The first 10 rows are patterns. Each new row is the sum of 3 different patterns, raised or lowered, with some noise. Before adding, each is slid sideways (what falls off one end comes back at the other) and multiplied by a number that may be negative. Names go in the order of the patterns.
In the rows, zero is written as 128.
Known rows, each followed by the names of its patterns:
[ 91 129 132 103 124 115 104 124 113 119 135 107 141 145 113 145 117 119
 122 127 150 151 110  85 104 143 127 156 110 136  96 146 151 143 117 130
 152 117] => (4)
[130  96 115 117 133 113 133 166 128 114 160 120 133 155 146 148 178 115
 130 143 127 102 119 147 117 135 127 139 108 122 115 130 135  95 157 133
 132 151] => (1)
[134 151 130 141 158 116 162 145 124 128 117 108 133 118 104 136 151 115
 120 119 106 124 112 117 114 134 127 110 115 113 131 103 104 118  97  74
 113 111] => (2)
[131 141 112 111 114  91 142 115 145 104 114 116 115 136 139  96 123 162
 169 128 121 130 137 118 128 139 132 133 170 134 148 152 163 122 110 157
 102 155] => (3)
[142 130 119 122 114 122 123 148 126 122 129 142  99  92 152 112 133  93
 104 104 148 132 145 137 124 142 138 121  88 113 121 110 141 114  88 126
 105 114] => (0)
[146 142 129 113 121 127 139 119 136 125 116 130 121 134 124 129 142 128
  95 133 131 110 108 142 130 100 113 111 112 111 123 133 130 132 121 144
 120 126] => (5)
[ 87 124 126 145 159 112 135 140 116 123 128 121 118 112 147 165 136  86
 139  99 158 147 126 145 142 141 170 122 115 121 158 140 145 127 125 115
 151 130] => (8)
[107 125 144 118 147 158 121 125 118 103 140 139 122 150  98 122 131 145
 157 107 135 164 109 129 127 119 133 118 121 119 122 131 131 123 124 126
  98 161] => (9)
[122 113 116 128 152 111 102 133 125 101 123 142 134 136 140  99 129 126
 187  97 132 156 140  93 156 134 105 112 124 144 140 120 110 101 140 130
 101 149] => (6)
[109 102 109 114 136 130 143 123 119 144 144 123 108 158 173  87 112  95
 153 146 126 143 165 110 112 124 152 134 121 111 166 143 115  98 110 131
 117 146] => (7)

New rows. What belongs after each?
[127 121 103 125 145 115 129 161 110 125 122 147 127 148 123 112 151 147
  97 107 127 106 123 115 129 107  75 109 123 148 137 134 142 166 123 145
 118 110] => (1) (2) (9)
[130 111 135 154 118 139 171 115 150 136 108 143 119  80 131  82 102 122
 113 158 138 113 145 116 104 136 165 149 149 124 106 149 117 132  99 120
 117 142] => (4) (1) (2)
[113 158 120  98 135 131 146 126  71 151 133 125 114 113 103 140 117 174
 123 103 192 147 131  99 102 150 123 149 136 107 135 121 132 159 152  78
 146 155] => (0) (8) (9)
[167 131 132 151 149 181 129 118 180 119 156 174 125 128 146 132 117 119
 151 142 104 139 154 109 137 125 128 184 149 153 197 138 151 184 125 145
 135 148] => (5) (8) (9)
[167 153 135 142 149 134 146 144 146 168 145 146 138 158 149 142 145 181
 132 115 171 147 174 132 151 147 171 131 141 158 140 145 170 105 112 143
 182 122] => (2) (0) (6)
[112 121  79 140  82 113 148 106 123 155 127 136 132 115  98 107 123 109
 138 136 137 132 162 118 122 172 140 148 167 157 150 129 147 163 145 142
 116 101] => (1) (2) (5)
[104 124 139  75  86  82 115 103 143 116  84 140  85 113  86 127 120 113
 169 102 121 106 139 126 111 112  97  82 164 130  89  19 133  96 109 109
 138 103] => (3) (8) (6)
[181 122 180 196 145 149 159 162 157 147 164 171 139 158 183 167 165 138
 144 196 197 157 167 155 212 125 147 134 227 166 172 201 204 144 132 154
 174 190] => (5) (6) (7)
[119 101 135 167  91  94 128  82  90 119 103 125 134 139 140 130 110 184
 106 149 125 133 110 118 161 151 142 161 118  99 124 118 114 139  75 115
 135 119] => (2) (5) (9)
[143 190 175 154 122 184 153 126 167 152 119 142 134 134 100  98 108 157
 128  98 177 176 156  90 154 164 147  99 171 142 169 117 152 165 112  96
 135 131] => (4) (1) (7)
[ 93  99 153 191 154 124 131 110 105 103  92  96  77  79 119 118 144 129
 100 133 140 122  90 158 156 155 203 110 140 113 178 138 141 152 130 123
 162 148] => (2) (3) (8)
[129 133 141 115 110 120 141 118 116 144 125 140 153 137 181 143 150 184
 128 127 135 123 140 154 131 143 138 137 155 123 129 134 137 177 136  94
 150 139] => (5) (8) (9)
[146 190  82 152 145 166 158 151 202 128 173 116 174 156 157 159 128 157
 172 177 138 151 172 163 114 102 139 132  93 149 134  85 126 144 118 128
 165 183] => (1) (2) (3)
[124 162 154 153 138 148 123 119 144 129 141  70 170 133 103 129 154 106
 129 145 137 131 121 154 147 137 174 114 136 163 123 148 195 136 134 135
 156 132] => (1) (5) (6)
[105 136  79  69 107 117  82 148  92 116 153 106 176 173  97 144 144 174
 126  84 134 138 113 118 138 164 127 156 130 119 136 143 121 110 184  86
 151 125] => (2) (3) (9)
[190 187 183 137 175 123 169 193 187 168 199 137 147 145 149 118 149 193
 116 154 146 170 146 167 113 151 152 107 188 140 138 168 181 139 155 145
 119 128] => (4) (1) (0)
[131 121 127 170 141  72 147 118 117 152 123 170 114 134 152 142  95 138
 163 140 137 116 142 119 143 113  83 136 139 128 171 129 111 132 119 128
 115 127] => (1) (8) (6)
[145  85 142  72 124 129  98 129  98 102 133  95  66  76 100 133  95  82
  86 132  89  97  78  35  80  83  76  63 123 147  68 140  87 105 115 147
 125 117] => (4) (3) (5)
[214 160 160 214 175 214 191 167 170 186 155 182 210 202 212 178 198 193
 200 208 163 190 200 163 175 162 159 192 162 190 177 184 198 161 144 190
 214 171] => (4) (2) (9)
[150 157 133 115 152 153  87 133 160 167 114 146 138 169 108 147 134 175
 123 143  94 180 149 168 135 136 153 136 135 106 105  83 109 158 143 145
 122 119] => (0) (8) (7)
[139 124  98 106 156 119 107 113 133 133  91 118 100 125 129 146 122 116
  78  93 126 107 114 130 141 149 152 145 101 105 118 138 140 128 123  87
 109 137] => (0) (8) (9)
[143  65 100 117 106  85 118 124  79  58 153 103 132  76 138 106 104  95
 141  88 138 109  83 114 128  71 100 116 128 115 118 119  58 145 127 111
 105 110] => (0) (6) (7)
[148 150  99 149 122 134 187 125 113 135 122 152 118  96 142 151 115 137
 108  95 131 102 103  96  90 180  95 156 107 118 129 175 140 151 139 102
 179 132] => (3) (8) (9)
[ 92  87 129 129 146 115  91 102 141 131  86 102 134 153 113 138 123 127
 129 116  93 118  57 105 122 117  88  79 166 132 139 110  74 128 159  79
 138 158] => (1) (0) (7)
[143 154 139 166 134 152 160 130  68 111 116 132 145 117 129 135 109 141
 135 139 140 122 128 168 125 172 151 138 136 142 149 108 170 127 150  79
 113  97] => (1) (2) (0)
[128 120 144 149 131 127  46 101  96  78 117  76 100 128 100 109 134 127
 124 152  48 122 118  84 123 148  70 131 124 144 112  96 113 110 117 141
 155 147] => (4) (2) (6)
[ 81  79 114 132 100 139  94 135  85 103 118 143  92 123 100  92  78  83
 102  96  59  79 123 121  94  76  89  95 112 108  90 126 130  93  99 100
 110 108] => (4) (8) (7)
[150 150  91  77 132 112  92 122  98 108  88  98 161 183 146 130 124  91
 114 170 137 116 144 124 120 152 118 108 140 131 143 168 118 143 139 145
 167 159] => (4) (2) (6)
[198 119 133 150 120 137 161 175 154 119 187 138 142 171 166 120 188 131
 152 174 132 170 188 153 143 138 129 172 137 169 209 108 151 132 202 213
 144 141] => (0) (9) (6)
[ 70  60  75 108  94 115  86  71  67  94  77 103  68  83  68  71  89  65
  69  84 106  75  63  76  64  60  68  83 103  97 105  83 110  85  96 120
 107  94] => (4) (2) (5)
[180 137 148 174 201 206 117 177 215 127 153 190 167 144 126 165 166 145
 169 194 169 158 153 153 169 172 177 190 113 189 179 140 161 177 136 167
 182 177] => (5) (9) (6)
[156 102  93  89 115 167 149 104 129 135 139 119 112 125 124 103 108 150
 128  94 140 127 184 123 156 114 144 167 147 114 108 101 111 109 101  77
 135 131] => (3) (0) (8)
[129  74 136 123 129  93 100 123  87 108 122 145  93 119  98  97 118 130
 123 135 125 110  80 150 109 150 103 120 109 161 144 159 108 125 165 149
  74 122] => (4) (3) (9)
[ 72 102 144 119  87 116 143 129 139 116 110 128 140 158 114 101  85 124
 111 115 136  91  90 111 126  69  70 148 104 163  73  68 127  84  77 134
 136 110] => (0) (5) (7)
[114 130 143 143 103 122 118 150 112 140 177 105 155 142 133 154 139 168
 208 166 119 141 141 131 117 140 181 110 149 146 162 139 104 122 174 111
 106 161] => (1) (5) (9)
[105 136 102 112 126 121 138  94  73 116 107 112 115 128 137 147 121 102
 129 108 182 124 126 162 110  72 139 121  78 100  90 120 125 116  96  90
 120 111] => (5) (8) (6)
[124 103 118 107  88  44  63 110  60  91  68  31  60  81  79 113  86 131
 125  60 122  85 117  90 118 131 153  59  22 134  84 106  95  43  91 119
 140 153] => (4) (1) (0)
[150 155 166 194 153 161 175 154 163 188 149 167 166 139 174 135 175 175
 149 142 124 130 149 139 159 194 155 119 153 123 189 172 178 127 128 146
 149 125] => (0) (5) (9)
[106  49  87  87  52  49  77  59 130  90  89 124 139 106 124 123  84 110
 101 100 116  83  93  71 137  90  65  87  70  88  65  59 125 129 113  55
  78  68] => (2) (9) (7)
[ 75 111 123  76  72 178 143 136 102 136  94 100 126 149 153 159 101 111
 122 124  59 101 120 136 131  92 117  85 138 131 124 115  90 120 110 127
 132 106] => (1) (5) (7)
[132 146 149 113 141 170 180 130 137 147 139 140 137 149 150 114 157 134
 162 189 173 156 178 168 143 201 143 162 146 133 150 142 136 148 189 121
 115 128] => (1) (2) (3)
[136 136 143 137 128 125 130 140 140  80 148 134  98  69 137 157 114 224
 106 149  89 156 194 162 161 144 183 116 138 165 170 121 106 115 183 135
 117  72] => (4) (3) (8)
[ 76 160 122 134 108 133 123 141 104 163 141 152 106 104 161 117 118 107
 134 123 115 108  84 122 119 143 104 113 108 109 109 123 101  94 140 171
 130  92] => (3) (5) (7)
[138  79  74 131 106 127  91 106 112  73  70 168 136  99  97  81 136 137
  69  89 117 130 137 111 139 103  98 114 190 106 138 103  96 130 141  75
  88  89] => (1) (8) (7)
[143 134 176 208 167 125 104 168 163 157 197 170 154 103 177 202 169 146
 166 201 143 117 136 144 155 147 160  90 163 133 124 155 160 152 164 157
 187 158] => (4) (6) (7)
[166 101 130 136 166 156 116 162 128 122 179 109  94 147 116 138  73 142
 139  97 106 145  96  93 147 121 109  87  96 174 106 173 115 118 155 147
 145 150] => (3) (9) (6)
[135 149 126 130 168 140 109  94  93 132 181 119 150 121 130 113 131 144
 111 119 173 140 159  97 123  85 140 142 109 154 134 128 153 114 117  94
 188 118] => (8) (9) (7)
[153 152 121 116 164 144 156 137 155 152 142 170 151 159  89 119 180 114
 133 167 146 155 140 146 143  97 149 168 119 129 139 113 136 154  91 155
 145 147] => (1) (8) (9)
[ 98 119  84 158 153 147  65 149 117 113 133 189  98 128 187 163 124  92
 123 146 148 131 121 128 171 133 160 166 131 123 121 173 124 145 111 132
 151 100] => (0) (8) (6)
[111  72 130  74 111 102  47 101 110 102 136 109 108  98  68  78 147  81
 113 121  81 126 102  33 139  82  81  93 114  89 137  91 118 126 117 167
 102 121] => (1) (0) (9)
[175 132 124 107 113 100 109 122 127  99 104 161  99 104 135  75 127 161
 120 124  96  69 125 144 122 104 100  58 101  92 152 110  78 134 179  77
 128 129] => (4) (2) (0)
[132 136 119 144 123 210 138 119 189 135 125 180 174 139 152 168 157 170
 156 162 145 169 175 118 141 189 140 134 108 160 137 154 159 169 143 149
 174 165] => (3) (0) (6)
[163 160 129 162 102 131 143  91 174 131 157  84 125 130 113 139 161 113
 112 166 224 157 153 106 149 130 119 128 164 156 193 136 171 159 168  93
 139 175] => (3) (8) (7)
[130 135 116 164 152  97 146 140 123 142 162 122 122 167 152 127 109 179
 145 135 159 157  93 152 145 155 116  95 113 171 146 167 137 150 181 134
 132 122] => (0) (5) (6)
[190 140  64 167 185 185 152 104 144 134 128 175 183 162 121 151 183 197
  97 103 173 151 205 158 135 147 168 183 216 168 134 143 152 162 170 153
 140 146] => (0) (8) (7)
[167 175 178 134 154 188 148 167 178 149 144 129 168 168 133 155 173 155
 143 161 164 182 131 159 181 149 197 214 117 163 166 146 137 164 164 170
 133 136] => (8) (9) (6)
[162 121 104 158 105 130 119 151 163 159 137 134 135 122 140 149 141 159
 125 151 143 149 125 136 139 128 153 145 153 120 133 154 130 130 147 120
 108  99] => (0) (5) (9)
[ 89  97  94 102  99  99 170 128 113 118  99 118 167  84 136 137  75 121
 152 115 132 117  83 106 122 152 109  80 156 158  83 170  97 144 156 122
 101 114] => (0) (9) (6)
[138 175 138 105 160 141 139 142 127 135 113 151 164 133 120 141 194 130
 173 147 156 133 160 153 131 180 127 169 152 147 166 157 154 136 141 180
 148  85] => (3) (5) (8)
[125 151 131 159 125 154 100  95 152 136 111 138 145 145 145 125 164 155
 128 141 115 125 160 121 134 141 120 147 125 121 162  87 117 169 162 155
 156 115] => (5) (9) (6)
[118 123 104  92  86 147  98  49 110  80  65 104 100  87 125  91 108 143
  74 139 140 123 132  93  92  99 110 125 133 133  76  75 109  91 129  90
 104  80] => (4) (2) (0)
[143  89 105 113 129  93  76  77 159 146 171 110 102 109 139 131 105  97
 129 119 112  89 100 111 124 122 104  91 119 135 125 130 130  70 139 114
 156 146] => (0) (8) (9)
[120 147 172 117 137 117 149 144 168 132 135 190 149 152 136 126 183 138
 102 165 160 146 149 176 186 121  96 151 175 153 188 127 101 197 123 114
 132 121] => (1) (8) (6)
[164 143 122 174 155 169 156 149 147 160 128 115 148 122 168 209 120 148
 149 151 150 157 124 139 124 166 179 154  93 161 162 190 170 145 152 167
 198 181] => (0) (5) (8)
[129 137  90 127 128 153 131 126 118 131 102 135 129 104 121 125 132 101
  79 112 101 153 125  97 115 130 116 120 110 130 120  86 111 134 113  76
 128  96] => (4) (8) (6)
[ 98 114  26  62  70  40  78  89  74  81  51  87  70  29  80  99  49  92
  34  48  58  38  25 109  61  12  47  93  68  60  70  79  58  80 100  99
  70  72] => (4) (1) (5)
[129 128 157 114 191 148 151 118 105 119 148 146  99 146 159 142 134 143
 176 199 118 131 137 163 136 158 145 161 150 112 152 171 154 134 108 167
 175 169] => (4) (2) (7)
[117 110 160 145 100 123 118 138 146 150 134 124 138 128 140 145 149 139
 133 175 124 138 129 162 166  98 113 134 145 152 175 145 161 143 122 158
 156 137] => (5) (9) (7)
[137 102 164 132 110 119 181 170 162 125 120 151 174 153 105 106 166 137
 144 155 163 142  96 147 170 101 143 142 136 108 143 160 139 196 123 132
  49 179] => (2) (3) (6)
[121 138 131 150 156 117 132 138 143 162 121 151 177 144 133 132 114 139
 147 160 167 155 177 184 128 113 141 157 134 165 166 147  69 164 121  82
 118 176] => (8) (6) (7)
[138 135 171 176 218 159 185 210 136 183 151 165 200 186 150 163 147 212
 193 153 116 158 123 191 135 157 170 153 209 202 133 171 127 136 182 180
 191 171] => (3) (0) (9)
